The same things were measured in two ways. Each way mixes the same 10 hidden numbers, adds some noise and spreads widely along 6 directions of its own, which tell nothing about the thing.
(in the rows, 128 means zero)
Some things both ways: the first way, then the second way.
[ 96 106 156  86 114 137 134 123 128 118 115 105 105 114 115 139 138 102
 131 121 162 118 145 107 105]
[127  89 102  95  55 157 138 156  90 123 107 151 160 116 146  98 105  95
  95 156 150 140 139 129 113]

[139 145 131 131  88 102 102 177 148 129 169 162 107 159 159 146 113 130
  79 112 128 110 146 145 129]
[185  83 152 141 141 126  94 118 125 146 131 145 112 144 129 146 162 171
 111 122 126 110 160 114  96]

[117  99 156 122 105 115 179 119 156 124 149 107 115 113 105 145 208 111
 138 142 136 121 178 101 107]
[107 105 156  90 133 146 144 129 151 110 176  88 128 140 137 114  94 121
 119 114 124 111 110 105 147]

[121  91  88 166 124 139 159  98 144 159 126 165 139 135 124 153  85 116
  85 122 134 124 112 120 110]
[138 102 143 103  70 110  98  79 108 134 147 131 131 110 147 137 186 147
  89 114 131 108 147 129  91]

[122 130 134 108 135 133  77 118 142 103 175 125 149  75  84 138 162 133
 115 168 106 165 163 163 132]
[137 151 157 110 146 124 137 111 117 139 157 139 123 130 144 119 144 123
 110 106 137 146  97  98 141]

[121  80  97 140 130 136 215  83 138 137  88 149  93 163 126 139 123  90
 118 105 148 116 113  80 102]
[126 147 119 170 139 176 135 134 165 130 123 161 167 133 104  98  58 138
 168 133  60 138 108 129 126]

[127 118 133 107 110 118 151 155 120  73 151 162  91 103 104 153 190 123
  94 158 127 131 191 124 103]
[120 125 133 132 145 158 130 131 125 159 165 147 121 119 143 106 117  88
 114 154 143 112 104  97 129]

[123 127  91 134 152 120 136 155 104 125 138 151 101 106 127 121  89 137
  87 138 123 122 116  98 119]
[147  67 136 118 151 153 120 130 113 149 118 140 159 117 154 153  98 130
 161 167 110 128  87 139 100]

[138  86 101 151 124 146 157  96 136 122 127 159 115 124 113 118 140  96
 108 144 110 128 118 120 146]
[172 132 175 126 129 118  81  58 114 173 139 121 131 140 142 147 170 138
  92 119 105 113 131 142  62]

[115 100 146 122 137 167 126  86 228 143 150  72 142 113 124 125 164  94
 140 111 134 159  87 115 142]
[125  97 116 134 165 152 130 152 124 113 120 101 115 135 116 175 131 128
 154 155 136 124 126 102 125]

[135 164 110 111 140 121 111 125 129 114 114 121 145 121 136 136 121 147
 123 118 130 159 133 122 112]
[ 93 135 105 135 173 147 163 150 126 106 152 121 119 124 120 131 102 101
 150 131 115 130  89  85 155]

[142 128 121 102 152 154 131  75 133 116 110 113 149 136  98 125 159 122
 171 115 108 167 119 129 133]
[193 252 142 162 124 103 124  79  98 116 129 178 162 161 101 122  89 168
 100  94  46 160 120 169 123]

[140 117 140 132 134 156 126 150 136 140 133 108 139 151 125 160 128 123
 113 115 137  94 118 130 125]
[137 131 133 104 128 121 142 114 136 125 144 139 151 127 145 113 122 125
 135 112 115 152 113 130 139]

[132 153 119 126 113 136 150 117  92 149  93 143 100 168 149 140  96 125
 134  89 150 108 135 118 116]
[100  91 119 127  59 137 105  94 145 124 142 130 158  96 127 112 146 130
 104 127 107 116 142 129 113]

[137 135 125 101 121 124 107 156 136  95 135 130 124 106 132 134 144 116
 105 125 124 151 128 119 114]
[146 148 157 150 164 119 130  84 114 145 149 140 140 152 128 137  98 115
 121 134 118 151  88 126 119]

[148 123 102 146 127 132 120 113 120 135 138 154 141 105 137 119 110 122
 104 128 120 145 117 132 134]
[163 131 126 139  91 121 107  94 118 123 123 141 156 129 114 125 136 152
 100 117  85 137 148 140 108]

[122  87 137 119 124 139  97 136 156 124 203 148 121  77 101 114 132 124
 100 144 107 147 117 130 152]
[160 141 145 128 148 132  93 120 108 142 148 143  96 138 137 168 144 160
 147 159 131  89 142 126 108]

[148  93 155 135 102 141 117 147 124 156 162 123 146 104 130 167 129  95
  92 125 153 105 142 145  96]
[143  52 147 115  73 129  96  80 131 158 134 118 146 112 150 141 180 130
  89 108 142 107 141 128  60]

[124 125 113 131 138 145 110 106 152 147 127 120 141 155 110 149  97 126
 120 119 122 131 106 142 134]
[131 129 143 114 175 132 127 122 123 144 145 123 102 124 142 149 166 131
 139 106 125 118 109  98 108]

[127 129 108 121 154 102 121 101 152 130 155 141 183 136 108 134 161 137
 138 134  92 162 151 149 108]
[121  52 146 147  93 122 103  63 135 146 122 126 146 114 124 136 172 140
 131 115 127 141 118 103  80]

[137 158 119 132 130 119 144  91 136 101 110 110  94 116 131 121 149 141
 117 157 152 142 163 116 144]
[110 157 164 123 117 128  88 102  96  95 129 119 117 120 121 160 145 217
 134 135  82 125 135 105 110]

[158 109 136 129  96 114  98 160 103 138 145 153 112 114 178 108  89  88
  78 118 152 102 117 133 135]
[ 94 161 151 164 108 131  73  92 132 109 146 160 108 125 117 119 135 203
 121 134  96 112 171 107 110]

[100 111 143 105 114 141  99 140 128 149 147 138 116 117 142 116  82 118
 113  98 143 115 107 118 131]
[113 111 115 133 103 137 113 124 139 114 150 147 126 122 133 130 114 147
 145 148 136 111 149 127 124]

[175 119 116 123 140 131 109 149 117 103 139 126 115 113 128 138 117 113
  83 143 134 131 111 128 129]
[166 191 122 154 197 169 132 169  99 138 110 182 122 138 118 133  92 144
 156 150  76 141 103 109 132]

[182 113 107 158 136 136 164 133 109 153 111 124 112 190 129 152  96 119
 114 108 132  89  94 108 135]
[114 154 158  94 107 129 126  88 162 121 154 127 164 107 135  91 126 143
 149 110  85 162 103 126 159]

[ 82 171 173  90  86 142  88 149 133 118 135 124 108 142 128 153 153 132
 137 115 144 107 190 161 128]
[127  93 164 139 140 111 114  73 162 145 153 127 123 143 136 116 143 148
 130  92 130 134 123 105 101]

[115 142 120 125 131 152 169 115 148 107  77 107 102 161 133 153 164 100
 126 122 149 112 145 113 113]
[132 168 113 114  97 126 116 137  56 100 116 175 144 116 132 102 118 146
  75 145  99 160 141 119 135]

[126 119 127 133 107 138 121 132 138 148 141 132 139  98 146 133 120 107
 109 109 138 137 120 119 112]
[149 110 133 116 126 117 124 112 114 120 153 113 133 142 134 153 127 126
  80 115 118  96 139 134 106]

[141 117 120 139 138 145 130 111 136 149 125 108 132 132 123 152 127  89
 113 130 136 121 124 140 111]
[139 158 161 117 135 128 111 113 111 126 147 140 143 119 146 132 148 146
  64  98 112 135 115 123 122]

Other things, the second way, with their names:
Q_29: [139 120 182 149 152 101  67  49  94 169 161 134 100 148 161 166 164 152
  53 118 132  84 132 132  33]
Q_433: [119 132 133 146 101 123 110 102 116 119 131 168 123 134 127 103 122 157
 130 141 126 146 144 102 126]
Q_585: [132 109 137 120 157 125 141 106 139 139 166  82 131 151 140 165 124  73
 100 124 153  99 108 139 103]
Q_205: [ 64 157 163 141 136 130 132  91 155 113 175 145 126 106 124  98 122 158
 164 131 121 171  72  57 185]
Q_26: [131  48 128 107 114 146 123 128 142 112 137  93 128 127 121 153 113 161
 177 147 101  97 133 113 116]
Q_412: [103 118 138 122 127 145 125 121 148 134 145 129 120 125 131 125 124 128
 158 143 141 133 119 102 134]
Q_933: [186  88 143  87 134 135 132 124 133 152 151 103 144 132 157 169 141 107
 109 112 140  93 113 157 101]
Q_516: [165  96 117 111  66 130 134 136 145  92 113 147 186 126 114 111  90 173
 136 111  88 160 153 154 150]
Q_579: [144 102 133 128  91 129  95 108 113 136 131 121 116 131 137 165 151 145
 114 140 143  91 160 140  75]
Q_437: [169 121 117 119 103 154 105 166 112 123 125 143 159 111 144 178 137 133
  72 152 160 111 151 167 123]
Q_335: [111 102 147 100  92 119 126 113 166 100 161  98 125 137 134 143 140 150
 118  87 148 115 147 125 125]
Q_307: [171  84 139 130 192 119 105  95 118 167 144 118 105 144 155 180 150 125
 131 127 120  81 122 140  56]
Q_284: [159 162 118 124 130 113 124 119 133 114 156 119 128 143 123 141 141 123
  83  96 115 105 156 147 126]
Q_492: [161 149 134 145 101 126 113 110 107 121 121 145 157 131 118 163 136 152
  91 113 114 133 128 150 104]
Q_315: [170 138 181 122  85  91  99  48 112 123 131 123 160 156 130 142 133 176
  91  96  99 144 143 166  84]
Q_754: [120 103 131  92 120 118 126 119 115  92 148  77 119 137 130 170 136 150
 118 114 115  93 146 128 101]
Q_33: [181 165 168 117  74  75 104  24 103 152 165 130 134 157 138 128 164 130
  73  94 128 122 143 156  83]
Q_659: [157 139 135 108 111 125 100 142 119 108 140 138 135 126 132 137 144 160
  78 127 122 122 170 138 137]
Q_878: [144 188 153 162 126 130 116  96 154 125 160 133 131 143  97 125 139 145
  85  87 105 126 132 116 138]
Q_398: [184 196 152 119 156 115 128 116 115 138 168 150 123 150 133 124 120 133
  95 115 113 114 130 138 147]
Q_125: [150 142 138 112 123 125 127 131 138  95 124 143 144 144 119 118 102 183
 157 111  85 151 145 132 148]
Q_993: [105  93 165 113 185 157 132 121 145 134 137 140 144 118 150 108  92 167
 179 116  67 150  70  92 126]
Q_901: [135 103 136 108  93 121 103 119  80 110 123 129 141 122 157 192 140 162
  94 142 142 113 129 153  84]
Q_28: [108 168 110 123 103 149 126 136 110 105 136 156 150 121 132 129  87 133
 120 155 112 132 120 142 135]
Q_518: [158 118 139 135 135 138 128 110 136 142 151 138 154 128 139 140 106 126
 118 122 107 119  99 140 116]
Q_299: [105 140 159 129 122 142 100  93 150 143 165 136 123 118 140 115 139 142
 109 121 120 107 128 115 113]
Q_530: [155  62  92 152 115 142 121 106 128 160 111 153 145 121 123 109 121  93
 166 175 120 136 130 122 107]
Q_399: [136 142 166 136 140 136 121 104 176 123 155 123 152 146 125 137  99 167
 144 105 105 136 114 134 139]
Q_922: [ 81 152 149 127 161 131 118 102 120 137 199 103  60 134 139 140 148 107
 119 149 157  75 117  72 126]
Q_702: [119  92 138 130 183 158 101 137 137 151 144 130 123 115 162 186 125 137
 149 152 126  83 103 138  84]
Q_852: [127 150 160 141 130 124 106 103 135 132 143 185 151 122 152 110 128 170
  88 100 113 152 117 124 122]
Q_994: [133 135 131 152 129 130 103 117  99 133 133 156 109 129 130 147 145 135
 104 161 160 133 136 107 120]
Q_816: [136  40  95 116 103 184 147 171 150 128 107 112 165 117 119 122 104  96
 148 146 134 135 124 118 125]
Q_658: [107 167 135 136 113 137 123 121 127 112 149 137 113 135 115 120 122 143
 115 117 118 119 134 103 128]
Q_504: [119 154 133 124 114 123 127 103 113 102 150 133 129 145 126 121  95 149
 121 121  88 120 134 128 114]
Q_267: [126 114 153 153 130 128  94  65 125 130 103 138 165 115 119 146 124 183
 187 151  69 168  98 130 101]
Q_548: [103 149  88 122 121 130 118 177  75  66 118 162  97 124 126 148 126 186
 112 138 118 112 180 108 126]
Q_239: [139 152  98 154  99 131 118 144 111 105 129 159 123 129 111 151 142 139
 108 136 149 122 161 128 131]
Q_256: [135 181 114 125 153 122 108 155  76 108 136 180  80 139 137 113 139 167
 102 141 111 114 179 100 130]
Q_166: [144 139 165 104 154 125 108 114 134 119 164 129 142 120 149 146 127 170
 111 126 104 123 114 136 147]
Q_558: [ 75  88 126 112  52 140  87 113 114 119 134 133 110  92 144 125 186 139
 102 160 173 120 165  94 105]
Q_959: [162 180 133 127 180 118 137 124 121 125 145 147 126 136 124 124 134 138
 131 105  86 144 118 117 153]

Some of these things the first way, each followed by its name:
[ 84  96 107 127 135 167 157  94 180 116 153 166 128 121  89 125 179 119
 138 121  82 158 129 118 136]	Q_530
[149 161 105 130  94 118 152  95 140  98  91 159  87 157 153 150 121 129
  94 117 163 149 157 126 119]	Q_878
[131 133 123 116 122 130 123 143 107 132 146 142 114 109 119 151 112 131
 107 117 135 134 141 124 102]	Q_518
[118 126 148 102 115 132 141 121 123 126 110 107 129 130 129 132 155 116
 152 109 143 123 143 109 114]	Q_504
[107  94 149 111 103 159 127 108 130 164 139 124  96 140 110 136 118  73
 143 102 133 110 117 131 127]	Q_299
[148 102 125 143 102 145 141 147 147 105 155 155 109 109 120 156 149 119
  75 140 133 125 139 124 127]	Q_398
[142 170 113 103 159 108 106 107 114  96 121 133 137 122 134 122 121 164
 120 136 139 161 154 136 122]	Q_492
[123 155 121 132 139 115 120 153  74 128 140 127 111 110 107 140 135 137
 114 167 122  99 180 138 122]	Q_993
[120  86 134 120 137 128 115 111 157 139 151 125 143 127 129 112 126  96
 115 130 128 124 111 131 136]	Q_558
[149 138  86 148 147 138  97 115 107 119 135 145 118  71 136  94  87 129
  86 156 120 154 103 125 160]	Q_267
[130 119 127 124 114 119 138 116 142 128 138 130 108 109 135 127 121 125
 109 125 148 140 132 105 122]	Q_816
[121 108 114 151 145 138 164  98 169 127 141 137 115 149 125 118 159 118
 118 139 119 118 135 121 151]	Q_659
[142  92 108 115  96  98  94 141 139 126 161 166 131  87 141 101  91  98
  87 119 111 165  90 110 130]	Q_922
[135 146 120  96 106 110  77 132  88  97 136 174 145 108 117 110 114 157
 124 131 106 159 147 142 144]	Q_33
[118 153 120 134 133 110 129 127 114 132 143 146 125 129 133 123 114 172
 116 132 133 119 161 125 134]	Q_516
[181 120  87 152 142  86 154 157 160 113 140 143 138 162 145 167 126 123
  62 135 126 135 119 115  94]	Q_205
[107 139  95 111 204 107 127 125  82 121 141 155 132 139 107  88 106 169
 139 144  92 120 135 120 140]	Q_702
[135 145 112 146 142 136 151 142 129 142 139 129  90 162 129 140 125 132
 116 121 122 103 131 118 135]	Q_166
[113  96 145 117 149 133 160  88 165 124 143 106 162 130  94 125 211 116
 165 139 109 136 155 123 125]	Q_315
[123 123 129 105 132 100 122 148 137  94 147 152 144 137 127 126 164 135
 111 140 115 128 163 134 120]	Q_433
[117 118 134 112 155 154 117 108 158 135 155 112 100 114 127 118 112 116
 114 119 144 136 105 122 136]	Q_437
